The rows of a group lie close to one hidden flat surface of 5 dimensions, which may be shifted away from zero. Surfaces can cross.
(in the rows, 128 means zero)
Some rows, each with its group after it:
[145  98  48 108 156  99 113 144  97 125 107] => K
[122 123 122  54 122 142 103 136  67 149  92] => W
[119 156 109 120 147 121 133 161 117 108 124] => D
[125 123 116 127 123 122 117 122  96 132 150] => G
[143 145 139 168 167 137 118 127  71 120 137] => G
[133 109  67 102 152 110  98 142  83 135 132] => K
[119 151 176 149 130 151 127 107 135 132 125] => D
[131 125 135 121  98 125 139 152 119 141 121] => D
[ 90 189 126  87 190 133 108 105 100  99 193] => K
[138 134 129 138  98 133 159 157 127 105 108] => G
[147 121 153 164 124 119 131 100 115 148 132] => Z
[109 153 134  91 145 123 116 105 101 124 157] => K
[117 120 131  90  72 102  89  89  69 194 111] => G
[118 152 130 133 149 147 120 162 128 103 151] => D
[123  77 127 103  31 127 129 143 143 138 158] => G
[139 130 131 212 173 141  95 199 176 133 148] => W
[137 126 137 146 122 136 107 138  73 138 145] => G
[134 129 133 132 132 136 109 181 128 144 101] => W
[115 149 114 122 159 142  63 184  63 129 169] => D
[112 149 122  95 107 135 182 170 176  65 127] => K
[126 108 125  65 135 141 121 106  99 119 135] => W
[134 146 137 128 129 113  81 119  24 185 100] => G
[118 160 103  86 138 108 155 129 120 115  94] => K
[134 140 123 141 143 105  79 123  57 177 131] => Z
[128 112  98 163 152 109 119 109 153 106 204] => Z
[139 128 132 163 137 113 142 106 126 129 134] => Z
[112 151 126  78 109 130 111 165  87 134 122] => K
[131 122  65 125 146  89 199 146 197  54 174] => D
[139 105 132 162 103 128 132 154 139 123 159] => Z
[130  95 116 144  78 129  98 192 114 144 171] => Z
[139 121 128 160 148 143 121 181 163 123 136] => W
[137  99 162  87  88 131 146  94 125 160  88] => W
[151 135 148 177 156 144 143 129 113 107 137] => Z
[122 142  99 102 169 143  83 195  82 130 118] => W
[132 141 160 140 126 120 121  91 118 153 126] => D

New rows, each followed by its group:
[127 107 128 126 157 143 132 113 152 110 154] => W
[138  89 156 131 118 142 117 119 134 160 137] => W
[132 129 111 161 141 120 127 138 126 115 160] => Z
[130 132 116 142 122 141 132 181 105  98 140] => G
[136 108 111 116 117  99 112 132  96 152 165] => D
[ 94 192 167  79 137 127 144  92 115 119 143] => K
[135 105 147  93  84 141 163 138 153 125  79] => W
[135 119 129 138 108 144  88 192  55 130 153] => G
[130 110 111 162 109 111 158 133 177 108 161] => Z
[129 171  91 100 144  81 163 123 111 134  71] => D
[129 123 131 129 137 119  87 110  86 162 170] => D
[132 136 101 149 131 122 122 168 116 117 143] => Z
[145 105 176 126  89 125 144  99 140 181  73] => W
[144 122 154 148  92 135 143 137 104 133 117] => G
[139 106 128 143  97 125 106 170 102 147 153] => Z
[133 147 109 157 183 115 112 105 102 125 160] => Z
[134 145 125 150 145 132 126 187 152 130  85] => W
[140 135 150 162 163 117  94 104 124 185 116] => W
[125 111 111  98 152 147 122 130 133  97 156] => W
[123 130  84 128 124  99 100 162 108 137 154] => Z
[159  86 184 178  99 148 118 120 107 157 164] => Z
[123 143 149 123  88 146 125 189 116 133 103] => D
[123 141 141 124 110 136 128 156 118 132 119] => D
[128  98 142  85 116 141 161  92 150 109 124] => W
[128 106 101 150 120  96 111 107 143 141 179] => Z
[124 156  79 118 167  90 155 123 126 104 131] => D
[106 153 187  87  50 139 192 140 173 103 109] => K
[127 139 104 129  87  92 154 155 144 142  87] => Z
[131 131 144 129 101 124 138 147 130 134 129] => D
[137 152 131 142 185 112  90 100  95 180  89] => W
[150 143 159 165 133 127 151  94  96 137 106] => G
[128 161 111 123 112 127 166 182 122  89  80] => G
[139 114 133 147 116 138 107 146  91 123 170] => G
[137 146  66  82 138  48 144 124  72 162  94] => D
[138 112 126 155 111 113 128 130 131 135 152] => Z
[124 143 146 124  71 142 165 200 147 113  79] => D
[ 95 170 132  87 120 139 179 167 163  67 136] => K
[151  69 169 170  80 144  88 141  97 173 190] => Z
[127 142 108 130 175 141  79 192 103 139 121] => W
[156 127 183 193 136 151 177 110 133 105 119] => Z
[140 139 152 133 113 119 107 105  57 172 108] => G
[137 113 122 158 116 113 136 123 139 132 151] => Z
[131 139 115 132 134 137 100 171  71 118 150] => G
[139 117  90  99  86  83 163 180 127 129 116] => D
[160 138 179 186 157 160 142 129  84 119 119] => Z
[137 105  91 113 129 107 151 116 139 115 113] => K
[133  93  76 120 127 107 124 178 124 101 212] => D
[124 124  95 137 115  87 109 121 126 152 148] => Z
[122 110 153 103 103 119 122  87 108 157 151] => K
[138  98 117 117 112  88 128 112 107 157 165] => D
[127 107 124  95 133 148 123 150 125 109 136] => W
[129 168 113 124 126 127 139 176  85 113  84] => G
[137 121 149 107 101 137  80 165  72 193  81] => W
[135 109 107 117 103 104 133 162 120 129 155] => D
[126 158 109 119 109  51 143  55 116 195  54] => Z
[128 144 122 106 177 119 125  96 115 145  93] => W
[138  91 106 120 101 101 139 158 132 127 170] => D
[107 196  93 106 163 130 103 211  78 104  93] => D
[145 148 147 159 120 118 174 134 131 122  82] => Z
[126 130 128  98  63 112  98 140  51 189  90] => G
[113 170 155 128 130 148 102 156  90 141 102] => D
[137  96 150 114  84 147 114 177 122 153 105] => W
[124 145 133 124 121 121 138 135 129 129 118] => D
[144 159 154 141 113 113 145 115  73 160  59] => G
[136  95 117 177 128 130 147 131 185  90 207] => Z
[122 141 105 128 161 108 121  58 107 123 163] => G
[154  98 174 188 123 143 148 111 137 119 169] => Z
[142 109 135 170 119 130 132 132 139 115 168] => Z
[110 166 139  91 139 120 150  96 133 113 137] => K
[137 127 124 152 126 118 121 137 116 138 143] => Z
[127 105 136  65  95 146 162 137 133 111  88] => W
[124 157 116  89 133 102 151 101 110 134  79] => K
[137 111 144 142 128 141 118 143 143 147 124] => W
[141 143 139 161 159  94 125  52 100 166 120] => Z
[135 102 118 158 106 113 125 138 141 127 169] => Z
[122 175  62 140 191 111 118 168  99  92 138] => Z
[120 162 114 132 154 113 172 118 161  94 119] => D
[141  91 147 160  70 118 138 133 153 143 150] => Z
[126 103  95 157 117  97 138 103 174 121 184] => Z
[112 168 118 125 148 153  96 201  98 102 139] => D
[125 136 109  78 148 141  84 181  67 146 101] => W
[148 115 156 190 142 151 169 132 156  82 162] => Z
[133  86 146 150  93 128 137  95 145 124 187] => G
[133 133  46  83 144  65 102 185  51 147 143] => D
[132  82 129 147 102 141 133 173 166  91 223] => D
[138 123 129 161 125 128 121 139 116 129 152] => Z
[132 142 129 147 166  94 183  35 177 110 145] => D
[108 161 145  97 155 118 133  71 118 123 160] => K
[121 157 127 100  85 133 133 212 103 132  70] => D
[111 152  78 116 177 100 118  74 120 101 171] => G
[139  89 112 114  60 116 145 215 134 120 151] => D
[116 139  99 112 154 125 189 128 195  47 158] => K
[115 139  82 139 139  71 150  72 165 130 135] => Z
[138 137 138 154 145 131 108 113  70 134 147] => G
[146 108 145 176 121 130 150 116 157 114 164] => Z
[115 138 104 110 118 105 162  90 151 107 123] => G
[111 157  81  99 144 106 103 132  78 127 121] => G
